The rows are grouped in 4 ways, from coarse to fine. Each group lies inside one group of the grouping before and may be the whole of it. The rows also spread widely along 15 directions, which tell nothing about the answers.
In the rows, zero is written as 128.
Known rows, each followed by its group in each grouping:
[190 105 164  51  97 126 111 146  75 165 113 126 201 150 139  93 170 130
 181 124 150 129 130 112 209 176 107  66 158  92 174]
pirel k_821 k_4 k_347
[126  88 141 118 111 182 157 117 116 172 178 104 156 118 177 100 143 179
 133 114 132 146 163 149 124 162 125  94 125 147 104]
ver k_100 k_23 k_911
[104 111 133 146 134 131 106 127 115 103 124  98 167  95  91 176 113  94
 147 131 143 118 139 113 134  94 128 115 151 150 185]
pirel k_294 k_882 k_137
[115 195 151 140  96 103  86 131 125  52 106 138 124 145  88 124 115 117
 142 115 153 137 146 125 102  82 129 118 140 118 135]
pirel k_748 k_946 k_256
[135 157 137 112 178  70 102  79 153 140 124 118  90 131 128 121  91 157
 112 185 124 129 138  97 138 134  93 106 127 119 140]
ver k_100 k_23 k_651
[152 150 123 129 153 130 150  95 118 144  88 129 128 115 143 162 103 160
 137 137 127 151 131 128 121 103  90  91 137  94 118]
ver k_665 k_255 k_260
[134 113 115 121 105 132 148 111 148 113 141 120 157 113 132  63 106 207
 133 125 157 177 165 140 156 115 129  66 119  76 122]
ver k_665 k_723 k_134
[156 126 112  44 191  70 126 134 114 151  64 128  89 116 118 179 109 113
 108 102 118 126 143 138 191 153  80  84 133 115 122]
pirel k_821 k_795 k_877
[150 128 166  95  74 118  88 158 117  99 145 118 171 135  81  85  91 174
 160 121 154 122 181 133 143 113 151  93 104 118 133]
ver k_665 k_255 k_142
[117 216 154  99 129 134 178  82  85 161 100  85  73 155 122 176 120 132
  72 123 116  88 125  83 130 161 102 137  75 196 111]
pirel k_748 k_946 k_417
[ 94 190 160 166 113 188 171  64 103 105 155  63 166 169 139  70 143 162
 115 149 139 146 113 102 113 131 123 106 109 132 140]
ver k_665 k_723 k_714
[115 135 115 151 134 139 148 111 128 138 107 151 114  99 170 176 105 162
 142 115 132 148 130 135  49 105  94 128 146 134 109]
ver k_100 k_218 k_370
[107 142  93 165 143 154 103 150 147 132 126 137 131  94 174 118 120 186
 145 153 159 179  87 102 102 100 140 153 125 118 175]
pirel k_294 k_170 k_543
[168  63  96 121 164  93 124  93 167 134 197 152 131 131 192 192 117 132
 143 192 135 120 134 104 144 114  92  94 161 143 140]
ver k_100 k_218 k_111
[147 162 148 125  79  87 122 117 152 124 118 166 126  83 120  88  72 215
 137 148 165 165 151  92  79 112 136 123 106 118 161]
ver k_665 k_71 k_468
[142  73 164  87 146  90 117 102 150  88 175 102 169 118  79 137  93 114
 127 147 144 107 179 115 163 131 127  75 134 150 159]
pirel k_294 k_266 k_460
[128 129 112 115 171 151 139 130 141 101 161 107 130 153 194 129 122 170
 130 124 137 134 138 135 169 120 117 106 118 133 119]
pirel k_748 k_547 k_824
[144 194 156 118 129 129  94 150 116  55 139 136 141 183 126  87 157 117
 123 121 147 171  97 141  95 123 135 121 122 114 123]
ver k_665 k_723 k_714
[151 131 117 122 165 147 112 113 122 137 132 121 127 152 125 189 125 119
 131 162 128 121 103 114 126 106 110 114 126 127 113]
pirel k_294 k_170 k_543
[150 188 136  97 157 129 169 123 125 140  91 128 105 117 165  96 115 199
  96 105 132 183 124 132 118 149 110 114  89 107 107]
ver k_100 k_218 k_370
[136 113  83 139 142 139  81 153 139 151 127 141 124 105 153 149 135 147
 149 152 149 162 110 123 156  98 129 117 145 104 147]
pirel k_748 k_547 k_824
[137 159 195 134 198 112 139 103 128  79 134  90 188  94 164 114 122 118
 133 148 139 159 132  88 162 132 119 115 152 150 252]
pirel k_294 k_882 k_137
[ 98 167 118 107 209 103  89 175 106  65  73  73 152 129  97 122 104 115
 133 102 142 145  80 132 150 113 116 129 118  99 180]
ver k_100 k_23 k_911
[160 116 145 139 125 139 122 100 119 116 194 107 161 154 174 152 150 104
 141 157 126 118 178 129 193 116 114  77 159 156 149]
ver k_665 k_723 k_714
[ 99 130 123 149 143 174 145 116 137 111 142  89 130 103 111 101 119 162
 100 100 131 181 162 174 112 111 139  95 108 116  84]
ver k_100 k_23 k_911
[114 170 137 129 135 135  99 136 114 133 115 109 133 136 164 105 118 175
 155 140 144 129 123  97 150 124 121 133 126 128 171]
pirel k_748 k_946 k_417
[ 69 135 148 128 177 134 102 115 137  94 142  89 117 137 103 123 100 130
 113 130 128 122 126 128  76 135 124 135 120 164 129]
pirel k_294 k_170 k_543
[120 165 139 134  88 149 159 123 104  83 113 115 167 141 123 125  96 175
 153 106 155 127 128 119  87  95 121 114 109 120 129]
ver k_665 k_255 k_142
[197 145 174  90 176 113 134 130 139  88 128 130 172 104  93 113 111 142
 111 139 147 197 112 127 121 120 140  97 102  95 155]
ver k_665 k_255 k_142
[117 103 159 143 137 141  99  88 150 151 167 123 136 120 152 125  91 181
 161 175 129 114 173 110  99 121 116 111 148 148 138]
pirel k_294 k_170 k_543
[ 65 140 116 131 151  66 117 101 152  73 107 109 106 106 106 127  80 129
 119 128 145 120 150 106 124 115 102 111 148 142 172]
pirel k_294 k_170 k_543
[129 132  89  85 130 140 135 159  96 170  87 116 113 110 140 133 161 130
 109  94 138 161 113 134 188 156 118 105 119 120 133]
pirel k_821 k_4 k_347
[ 94 138 112  79 131  55  62 128 143 123 142  92 111 149  63  57 129 123
  96 190 164 123  79  56 182 176 139 122 102 134 200]
pirel k_294 k_266 k_460
[119 122 170  95 108 136  64 174  69 190 111 125 146 129 155 106 159 124
 174 106 126 121 131 136 109 186 112 130 164 154 154]
ver k_100 k_218 k_370
[170 134 133  94 172 146 116 149 142 109 143 141 140 132 133 144 119 161
 121 144 147 166  89 117 106 117 139 132  90 121 127]
pirel k_821 k_4 k_347
[159 206 185 141 151 163  88 122  91  50 138  98 183 224 132 137 128 118
 178 147 129 102 115 129 113  79 111 115 131 106 116]
ver k_100 k_23 k_651

New rows, each followed by its group in each grouping:
[ 42 115  95 134 219 128  81 126 133 143  94  67 106  97 102 134  91 141
 124 140 127 130  94 120 126 128 110 135 134 126 159]
pirel k_748 k_547 k_824
[131 145 118 127 103 160 160 106 132 165 105 123 130  85 125 111 102 213
 121 133 150 168 138 106 125 115 132 110  91 107 129]
pirel k_821 k_4 k_347
[130 124 117  92 140 138 140 128 134 133 132 131 111 132 171  79 153 163
 109  99 136 179 153 160 161 158 116  82 132 108  99]
pirel k_821 k_795 k_877
[ 47 134  74 124 136  93  68 155 129  84  64 112 111 121  80 101  90 149
 152 101 156 134 116 137 123  98 111 115 145  81 142]
pirel k_821 k_795 k_877
[103  94 110 121 162 135 103 115 136 133 148  98 123 122 118 162 100 138
 131 146 129 111 148 125 146 113 119 109 127 145 127]
pirel k_821 k_795 k_877
[123 139 152  94 152  88 123  97 117 164 117  79  92  73  66 155 132  71
  61 136 116 134 179 107 212 164 127  94 117 184 175]
pirel k_821 k_4 k_347
[108 162 138 135 142 119 112 135 109  79 118 103 138 125  93 146 135  83
 114 113 141 146 109 130 102 114 125 126 132 143 151]
ver k_100 k_23 k_911
[177 164 123  91 160 106 121 184 121 118  78 161 140 109 174 152  87 197
 158 110 151 156  98 114 108 108 113 144 102 103 155]
ver k_100 k_218 k_370
[196 161 171  83  97 107 107 148 113 126 110 169 158 130 122 103 110 180
 159 135 156 158 121 111  91 131 128 113 114  99 142]
ver k_665 k_71 k_468
[132 131 127 107 124 136 108 140 112 149 151 122 127 145 138 124 141 139
 122 149 139 137  97 114 111 152 129 129 112 151 133]
ver k_665 k_255 k_142
[128 166 123 147 152 129 113 146 125  75 115 142 131 136 181 173 121 128
 153 115 138 134 132 128 118  83 110 132 150 139 150]
pirel k_294 k_882 k_137
[ 85 166 120 118 112 132  82 194 102  89 100 107 128 137 126 108 117 150
 146  80 149 123 140 137 144 116 141 140 113 143 150]
pirel k_294 k_882 k_137
[108 160 171 133 116 178 134 142 109 105 124  97 166 118 126  69 113 190
 139  86 142 166 153 154  87 125 143 117 103 119 116]
ver k_100 k_218 k_370
[125 179 150  98 136 102 102 187 105 130  91 120 112  88 130 129 103 153
 118  91 140 144 139 123 123 143 136 155  94 165 170]
ver k_100 k_23 k_911
[131 130 142 114 131 112  79 119 139 147 160 104 122 122  99  94 144 119
 104 174 140 147 141 100 182 150 146 106 122 145 167]
pirel k_294 k_266 k_460
[158 142 179  79 136  93  83 123 130  45 139  90 203 182  53  78  86 147
 164 159 161 101 138  95 180 107 133  77 111  83 168]
pirel k_294 k_266 k_460
[ 70 135 108  90 169 149 129 142  87  80 100  28 158 171  62 101 135  96
 108  85 136 115 108 147 203 142 121  83 110 109 127]
pirel k_294 k_170 k_543
[133 143 107  86 103 104 133 150 114 128 115 132 116 127 120 142 130 132
 110 115 155 128 113 102 145 146 126 122 106 150 147]
pirel k_294 k_170 k_543
[179 144 151 112 108 122  42 149 139 136 167 155 133 163 145 117 113 181
 174 187 149 117 145  97 146 104 142 125 119 120 137]
pirel k_748 k_946 k_417
[ 69  67  91 139 144 122  89 123 144  91 127 118 169 120 115 141  82 158
 190 145 161 111 104 111  87  89 104 114 164 101 163]
pirel k_821 k_4 k_347
[115  87  92 109 159 123 196  98 147 148 145  89 140  69 141 154 103 160
  87 139 151 143 124  86 178 144 123 104 100 158 182]
pirel k_294 k_266 k_460
[114 179 144 134 127 209 177  98 111  87 109  96 154 159  97 107 125 174
 115  98 141 165 106 144  69 102 128 106  86  93  68]
pirel k_821 k_4 k_347
[155 109 104  68 150  74 181 126 165  89 117 174 120 102 149 147  94 167
 105 105 163 164 113 115  99 138 103 104 115 120 130]
pirel k_294 k_266 k_460
[167 147 196  94 111 146  86 107 118 109 163 132 169 184 105  54 171 127
 143 157 144 161 122 126 114 154 134  87 140  97 120]
pirel k_821 k_795 k_877
[141 120 161 122  83 145  69 132 121  85 182  96 182 174  54 106 100 147
 158 160 151 101 160 124 134  91 156  92 102 121 117]
ver k_665 k_723 k_134
[154 135 149  67 171  86  81 168 123 145  94 139 103  85 105 111 155  95
  97 102 133 190 135 150 166 171 131 103 142 124 153]
pirel k_748 k_547 k_824
[ 76 140 135 143 150 143 117 122 109 138  69 112 119  72 114 128 134 115
 127  86 127 175 142 154  99 129 109 113 165 123 146]
pirel k_821 k_4 k_347
[118 191 216 100 147 146 124 101  81 128 117  72 157 168 145  39 177 118
 123 117 118 145 146 124 169 196 111  91 148 136 166]
pirel k_294 k_882 k_137
[129 136 123 132 163 155 136 139 141 143 144 100 124  79 152  94 131 173
  93 118 134 200 147 148 155 133 147 112  99 126 136]
ver k_100 k_23 k_911
[116 137 143 109 122 138  99 150 103  98 125 124 138 154 120 130 151  97
 139  97 137 131 133 151 115 135 121 109 150 140 118]
pirel k_294 k_170 k_543
[ 84 187 139 183 120 114 113  93 155  80 133  97 127  86 101  75 122 138
  98 159 156 180 146  89 145  98 152 121 125 136 204]
pirel k_294 k_882 k_137
[155 111 146 118 127 185 114 159 122  88 185 123 186 153 160 106 168 134
 149 115 154 166 120 150 136 122 151 104 132 123 125]
pirel k_748 k_547 k_824
[103  98  71 193 102 137  97  97 162  75 189 112 153 129  87 153 120 116
 137 189 163 140 116 111 117  48 140 101 141 110 135]
ver k_100 k_23 k_911
[ 80 139  91 129  69 111 103 136 113 175 107 133  86 100 114  93 157 134
 109 117 148 161 122 126 109 160 122 120 139 134 129]
ver k_100 k_23 k_911
[152 102 113 122 111  56 127 125 172 139 130 151 118  13  85 162  68 157
 100 153 161 167 169  91 137 101 145 114 108 147 191]
ver k_100 k_218 k_370
[ 96 115 112 158 155 144 164  76 139  77 133  84 170 112  85 153  80 147
 127 146 148 139 108 114  90  78 115  96 122 109 139]
ver k_665 k_255 k_260
[101 142 129 138 169 155  81 145 127 165 126 110 106  96 156 120 136 150
 121 142 126 165 120 121 131 138 136 147 122 152 162]
pirel k_821 k_4 k_347
[ 89 176 118 143 194 106 126 125 143  54 141  73 136 132 149 103 110 140
 105 143 147 150  95 100 149 114 125 137 107 139 194]
ver k_100 k_23 k_911
[ 80 150 109 129  45 110  74 126  80 141  89  96 125 146  33 108 135  99
 142 132 148 106 127 116 136 125 122  97 142 115 131]
ver k_665 k_255 k_142
[151 150 103 119 122 116 156 114 126 136 106 157  89 101 116 170 135 117
  84 113 136 180 121 143  95 123 115 104 121 129  94]
ver k_665 k_71 k_468
[112 142 110 104 140 111 101 137 117 138 101 128 105 141 135 146 118 136
 135 127 136 116 115 115 129 136 103 123 133 134 131]
pirel k_294 k_266 k_460
[125 126  96 113 139 121  91 120 117 124 158  86 129 185 127 113 147 119
 125 163 134 117 123 122 211 130 114  82 129 115 129]
ver k_665 k_723 k_134
[ 56 116  92 121 181  77 119 115 157  88  91 119  89  90 119 147  74 142
 119 107 138 134 138 130 103 116  93 119 145 135 146]
pirel k_821 k_4 k_347
[ 88 114 149 115 172 120  97  96 121 117 146  81 158 162 123  81 119 138
 147 166 133 121  98 112 111 157 101 103 150 119 158]
ver k_665 k_255 k_142
[125 129  98 105 147  90 119 123 137 124 134 121 112 131 152  99 145 131
 110 138 143 159 121 126 171 150 107  94 141 112 144]
ver k_100 k_23 k_651
[119  78 134 130 166 111 125  95 151  87 164  85 158  93  61 181  73 108
 117 146 135 116 168 131 129  89 126  89 125 144 137]
ver k_100 k_23 k_651
[105 145 114 139 138 152 133 111 125  90 141  97 173 162 117 110 103 178
 144 165 162 134  54  86  80 105 124 131  99 105 152]
ver k_665 k_723 k_134
[122 149 152 141  97 186  98 145  78 129 121 114 180 156 155 114 170 127
 184 114 145 135 115 132 125 122 123 113 165 116 145]
pirel k_748 k_547 k_824
[100 132 124 136  96 111  70  98 107 158 111 122 121 143  81 136 148  88
 145 170 139 112 112  95 118 134 106 107 170 127 149]
pirel k_294 k_266 k_460
[107 143 108 129 141 145 123 122 128 156 142 109  98 118 116 133 117 158
  91 151 135 150  94 110  88 140 137 143  85 157 119]
ver k_665 k_71 k_468
[148 153 157 118 131 143 134 127  98 119 100 104 182  99  80 118 165  87
 116 124 153 183  93 108 148 135 138 102 135 111 190]
pirel k_294 k_266 k_460
[132 142 146 116 126 130 118 125 132 106 147 118 142 142 131 135  99 162
 139 141 145 113 142 103 125 115 129 122 109 148 141]
pirel k_294 k_266 k_460
[ 69 133  70 178 130 164  64 152 117 101 122  99 141 146 114 140 142 113
 158 145 152 136  84 123 132  76 133 132 149 107 147]
pirel k_294 k_266 k_460
[ 77 107  86 170 143 152  95 126 115 126 136  61 170 106 108  95 153 111
 135 152 150 168 105 123 193 110 135  93 154 100 194]
ver k_665 k_723 k_134
[141  83 117  81 155 149  75 144 115 203 141 122 121 150 143 131 138 153
 148 157 124 119 114 128 143 167 114 109 132 125 106]
pirel k_294 k_170 k_543
[144 119 101 118 159 168 186 162 136  99 128 134 134  65 160 162 141 137
  85  62 148 212 133 167 136 111 146 114 104 139 125]
pirel k_821 k_795 k_877
[128 142  81 114 109 121 123 108  99 137 106 127 108 200 179 131 149 135
 158 124 125 110 142 151 179 124  66  63 171  85  75]
ver k_665 k_255 k_142
[ 96  82  89 107 148 109 152  91 152  90 163  85 150 144  89 139  78 160
 117 156 154 103 102  98 114 118 111  98  98 124 122]
ver k_100 k_218 k_370
[138 113 108 131 105 156 132 129 137 105 177 100 184 137 101 137  82 196
 145 174 171 116  92  79 111  86 153 132  67 123 146]
ver k_100 k_23 k_651
[119 173 104 144 186 141  94 148 100 131  77 101 104 102 108 210 137  74
 109 124 121 148 100 127 157  92 121 139 129 141 159]
pirel k_821 k_795 k_877
[129 117 114 143 162 128 129 113 162  31 164 113 174 142 114 181  71 149
 152 158 163 112 110  99 111  50 128 116 116 121 150]
pirel k_748 k_547 k_824
[ 85 163 135 107 155  69  85 130 132  12 135 114 149 220 159  84  98 145
 177 134 154  86  99 111  96 121  82 119 155 112 153]
ver k_100 k_23 k_911
[100 119 115 129  91  86  94 109 146 131 132 149 107 113 127 131 106 149
 147 154 154 116 146  96 109 122 110 115 156 141 152]
pirel k_748 k_547 k_824
[113 127 143 118 160 106  90 142 116 145 105 125 122  94 139 137 108 134
 142 123 126 144 140 136 108 139 109 124 151 143 160]
ver k_665 k_255 k_142
[121 147  96 129 104 146 153 125  99 128  82 130 115 124 125 160 126 137
 128  82 133 151 143 165 114 104 101  88 138 104  78]
ver k_665 k_255 k_260
[ 96 184 124 162  84 135  56 165 111  76 160 109 122 166 133 123 155  96
 139 138 150 114 140 110 161  98 155 144 131 175 168]
pirel k_294 k_170 k_543
[145 202 161 110 142 116 133 133 109 124  90 131 121 113 149 125 133 141
 117 117 142 162 110 101 126 140 120 137 120 139 174]
pirel k_748 k_946 k_256
[108 123 128 114 139 122  98 119 131  87 135 119 133 167 102 153  96 132
 148 135 139  94 131 123  98 107 109 111 132 131 107]
pirel k_294 k_266 k_460
